The groups are shells around one centre, one inside the other: the same stretched ball of 8 dimensions in 8 sizes.
(in the rows, 128 means zero)
Some rows, each with its group after it:
[139 139 149 117  94  95 129 133  86 162  94]
mufi
[148 122  93 113  89 124 153 134 149  61  76]
vasif
[134 163 126 122 100 126 111 137  89 127  88]
zunot
[105 176 167 129  98  92 151 193  94 180 117]
fese
[122 161 131 135  84 113 146 160 109 146 105]
Zuke
[121 166 181  95 104  82 138 155 105 175 130]
fese
[108 196 160  87 126  92 128 163  71 177 105]
zunot
[131 166 105 133  97 122 137 163 122  90  91]
gati
[152 132 113 142  74 128 126 114 111 136  96]
zok
[123 181 176  78 125 100 101 139  79 157 112]
zok
[147 133 131 106 105  94 142 131 100 151  89]
zunot
[122 149 104 129  95 125 158 178 123  91  74]
gati
[116 153 113  93 109  97 163 165  95 115  60]
mufi
[123 174 126  66 121 102 129 141 111  79  83]
vasif
[122 184 174  76 121  78 125 149 103 152 128]
fese
[121 182 117 114 105 117 150 173 141  95 113]
mufi
[130 142 100 114 118  77 182 181  98 125  59]
vasif
[136 161  95 117 106 115 136 146 101  98  72]
movo
[130 146 105 101  98  97 158 153 125  78  74]
gati
[121 187 104 104 117 124 141 156 104 125  91]
movo
[137 124  92 116  78 119 165 141 143  68  71]
zok
[117 163 134  81 113  90 162 163 116 125  93]
movo
[108 190 169  92  97 113 123 144 103 168 132]
mufi
[164 122 117 122  96 103 118 115 108  99  80]
vasif
[128 183 108  98 103 138 116 122 105 113  95]
mufi
[ 99 188 161 116 115  88 155 206  88 172 108]
mufi
[127 168  92 110 101 135 145 140 110 118  81]
movo
[154 127  89 145 101 116 154 156 120 106  74]
mufi
[157 117 144 128  93 101 138 128 110 166 105]
vasif
[138 153 146 125 103 108 139 145  99 190 116]
zunot
[131 137 114 136  89 130 159 162 118 137  86]
gati
[121 163  98 112 105 121 151 171 120  75  70]
movo
[143 142 116 122  84 132 130 118 114 134  97]
movo
[ 91 190 118 110 117 108 174 212  94 137  77]
vasif
[143 137 115 117  81 151 131 112 132 126 102]
zok
[133 154 151 124 106 105 139 150  83 206 108]
fese
[106 186 144 114  94 109 140 182 131  96 116]
vasif
[137 165 128 100 103 123 114 126 117 105 104]
Zuke
[147 136 105 123 109 103 147 148 101 125  72]
Zuke
[117 168  96 119  96 134 165 174 142  90  92]
movo
[111 168 111 116  89 135 160 162 121 129  93]
Zuke
[ 99 178 107 115  93 133 165 175 106 133  81]
fese
[118 185 128 112 112  90 149 177 108 125 103]
movo
[116 195 137  91  96 140 111 129 126 108 124]
zok
[ 94 185 139  81 119  79 190 198 112 154 100]
zok
[136 149 128 102  98 113 145 135 125 130 105]
Zuke
[128 149 120  91 113  89 148 157 104  93  68]
zunot
[123 168 125  92 122  83 160 182 129  87  93]
vasif
[108 183 119 111 103 117 155 184 132  93 101]
Zuke
[106 181 110 105  98 115 166 165 108 140  91]
gati
[113 163 147 132  94  93 155 189 101 148 100]
gati
[139 164 119 117 100 113 144 144 135 123 119]
mufi
[125 145 127 103  97  96 155 154 105 121  78]
Zuke
[107 173 163 106 100 100 141 168  87 172 106]
gati
[135 140 108 133  69 135 141 136 138  90  94]
fese
[108 178 123 118 109 116 143 189  98 108  79]
fese
[121 165 172  93 120  83 136 174 103 142 111]
zok
[147 118  95 156  75 138 151 143 121 120  76]
zunot
[125 175 141 104 119  99 124 159  85 136  92]
Zuke
[100 182 177  95 105 102 133 175  96 155 114]
fese
[150 104  94 139  82 113 168 143 116 119  61]
fese
[128 154 118 122  79 128 151 150 151  97 112]
mufi
[108 184 119 106  93 131 151 174 155  70 112]
vasif
[118 161 125 112 106  72 166 180  96 129  79]
gati
[147 111  65 128  88 119 179 148 136  70  49]
vasif
[108 175 103 111 105 126 151 174  98 107  67]
mufi
[127 151  85 151  91 125 163 178 113 104  68]
zunot
[123 158 123  85 104 106 151 153 133  82  90]
zunot
[135 137 104 109 109  99 159 158  99 112  58]
gati
[109 176 169 104  94  93 148 166 112 169 130]
zunot
[131 150 103 126  81 119 154 143 124 112  90]
Zuke
[115 186 158 116 123  85 131 185  72 169 102]
zok
[114 177 133 100  97 117 156 157 133 136 120]
Zuke
[106 164 126  77 109  85 178 180 127  94  83]
fese
[160 133  92 123  97 144 112 114 126  69  77]
zok
[152 128  82 150  99 102 164 165 117  98  65]
zok
[115 201 140 103 115 114 132 161 109 151 126]
movo
[114 184 153  80 126  80 147 165  91 163 106]
movo
[111 164 112  96  97 119 168 171 145  79  91]
zunot
[ 96 209 154  66 125  83 148 175 103 137 114]
gati

New rows. What belongs after each?
[134 131  95 102  98  99 172 160 140  58  66]
vasif
[131 125 123 128  82  95 156 156  98 123  67]
zok
[121 165 109 119 115 112 145 176  90 114  67]
zunot
[114 153 156 104 104  68 162 179  91 154  89]
zunot
[ 93 197 184  97 104  97 138 188 106 157 131]
zok
[136 163 132 139 101 115 118 151  84 153  96]
mufi
[147 160 111 137  89 122 128 124 114 144 112]
vasif
[127 144 139 124  94  95 147 162  93 145  85]
Zuke
[136 177 117 103 108 124 104 123  98 106  93]
fese
[101 172 137  87 106  85 175 185 120 119  94]
Zuke
[116 179  98 121 111  99 163 186 107 105  78]
zunot
[123 133 136 118  89  81 161 172 107 111  75]
zok
[154 154 102 139 104 129 110 125  90 129  84]
zok
[111 180 143  83  98 110 139 147 125 112 114]
gati
[131 136  84 120  78 134 154 133 116  95  61]
vasif
[108 182 130 114 102 104 169 188 132 131 116]
movo
[122 163 154 113 116  75 166 184 106 176 115]
zok
[111 187 145  93  97 115 142 154 136 121 129]
gati
[128 137 115 147  83 125 163 174 125 124  88]
zunot
[143 138 128 121  97 123 124 127  92 148  85]
movo
[115 172  94 131 105 114 171 193 118 104  78]
gati
[158 127  86 136  83 128 133 109 108 114  73]
zok
[143 158 120 129  87 146 111 118 116 128 109]
gati
[140 162 136  82 118 111 112 120 101 121  98]
zunot
[119 181 125  85 116  87 141 167 123  70  93]
vasif
[ 95 194 125  94 118  91 166 198 103 116  85]
Zuke
[147 140  84 133 100 133 147 143 119 105  74]
Zuke
[ 98 185 124 101 100 101 168 195 134  83  96]
gati
[ 95 184 108 101 103 108 176 191 116 107  80]
Zuke
[113 207 157  94 123  98 121 163  95 155 126]
zunot
[ 94 177 117 105 109  73 196 214 107 120  75]
mufi
[124 139  70 149  81 127 182 187 140  63  60]
zok
[127 154  76 111 103 132 159 159 126  68  60]
zunot
[135 144  91 108 109  92 165 154 100 107  57]
fese
[ 76 198 152  96 106  65 193 223 105 152 103]
zok
[ 96 177 105  99  98  99 191 195 131  94  81]
gati
[120 171 165 105 123  96 136 174  89 175 109]
mufi
[114 172 188  98 100  97 136 158 109 187 140]
vasif
[143 143  99 124 111  85 149 162  95  98  60]
zok
[115 186 159  98  97 114 127 145 119 148 134]
gati
[123 173 116  99 104 108 157 160 142  97 108]
gati
[112 164 115 119  90 124 164 182 144  86  97]
zunot
[115 176 159 107  97 117 140 155 115 170 130]
movo
[ 98 193 139  94  96 122 138 160 106 129 104]
zunot
[139 159  92 138  84 125 148 149 148  83 105]
vasif
[135 141 115 111 103  87 161 161 116 105  78]
Zuke
[142 158  91 114  98 147 134 118 119 123  92]
zunot
[ 89 216 161  76 111 109 149 175 125 148 139]
mufi
[136 139 153 110 101  93 148 149 109 163 107]
zunot
[107 162 112 141  85 102 198 203 134 141 102]
vasif
[111 176 105 110  90 116 166 163 129 110  96]
Zuke
[152 126  94 132 100 121 141 137 101 115  63]
movo
[ 94 226 137  78 116 131 123 163 115 114 121]
zok
[130 178  96 123  99 138 133 143 119 111  99]
movo
[123 146 126 131  97 105 156 180 105 126  80]
Zuke
[148 156  93 114 112 122 123 135 114  78  77]
mufi
[ 99 198 137  81 137  76 158 198  81 136  82]
zok
[154 132 133 138  85 137 114 117 113 148 109]
mufi
[119 158 116 109 100  88 161 168 104 109  74]
Zuke
[123 178 159  82 115 103 116 141 103 133 114]
movo
[128 127 100 109  85 105 166 153 120  78  56]
vasif
[112 153 101 114  93 117 189 190 152  83  86]
zok
[109 174 151 115  94 115 143 164 101 166 113]
Zuke
[102 191 101 111 113 100 168 194  98 113  74]
mufi
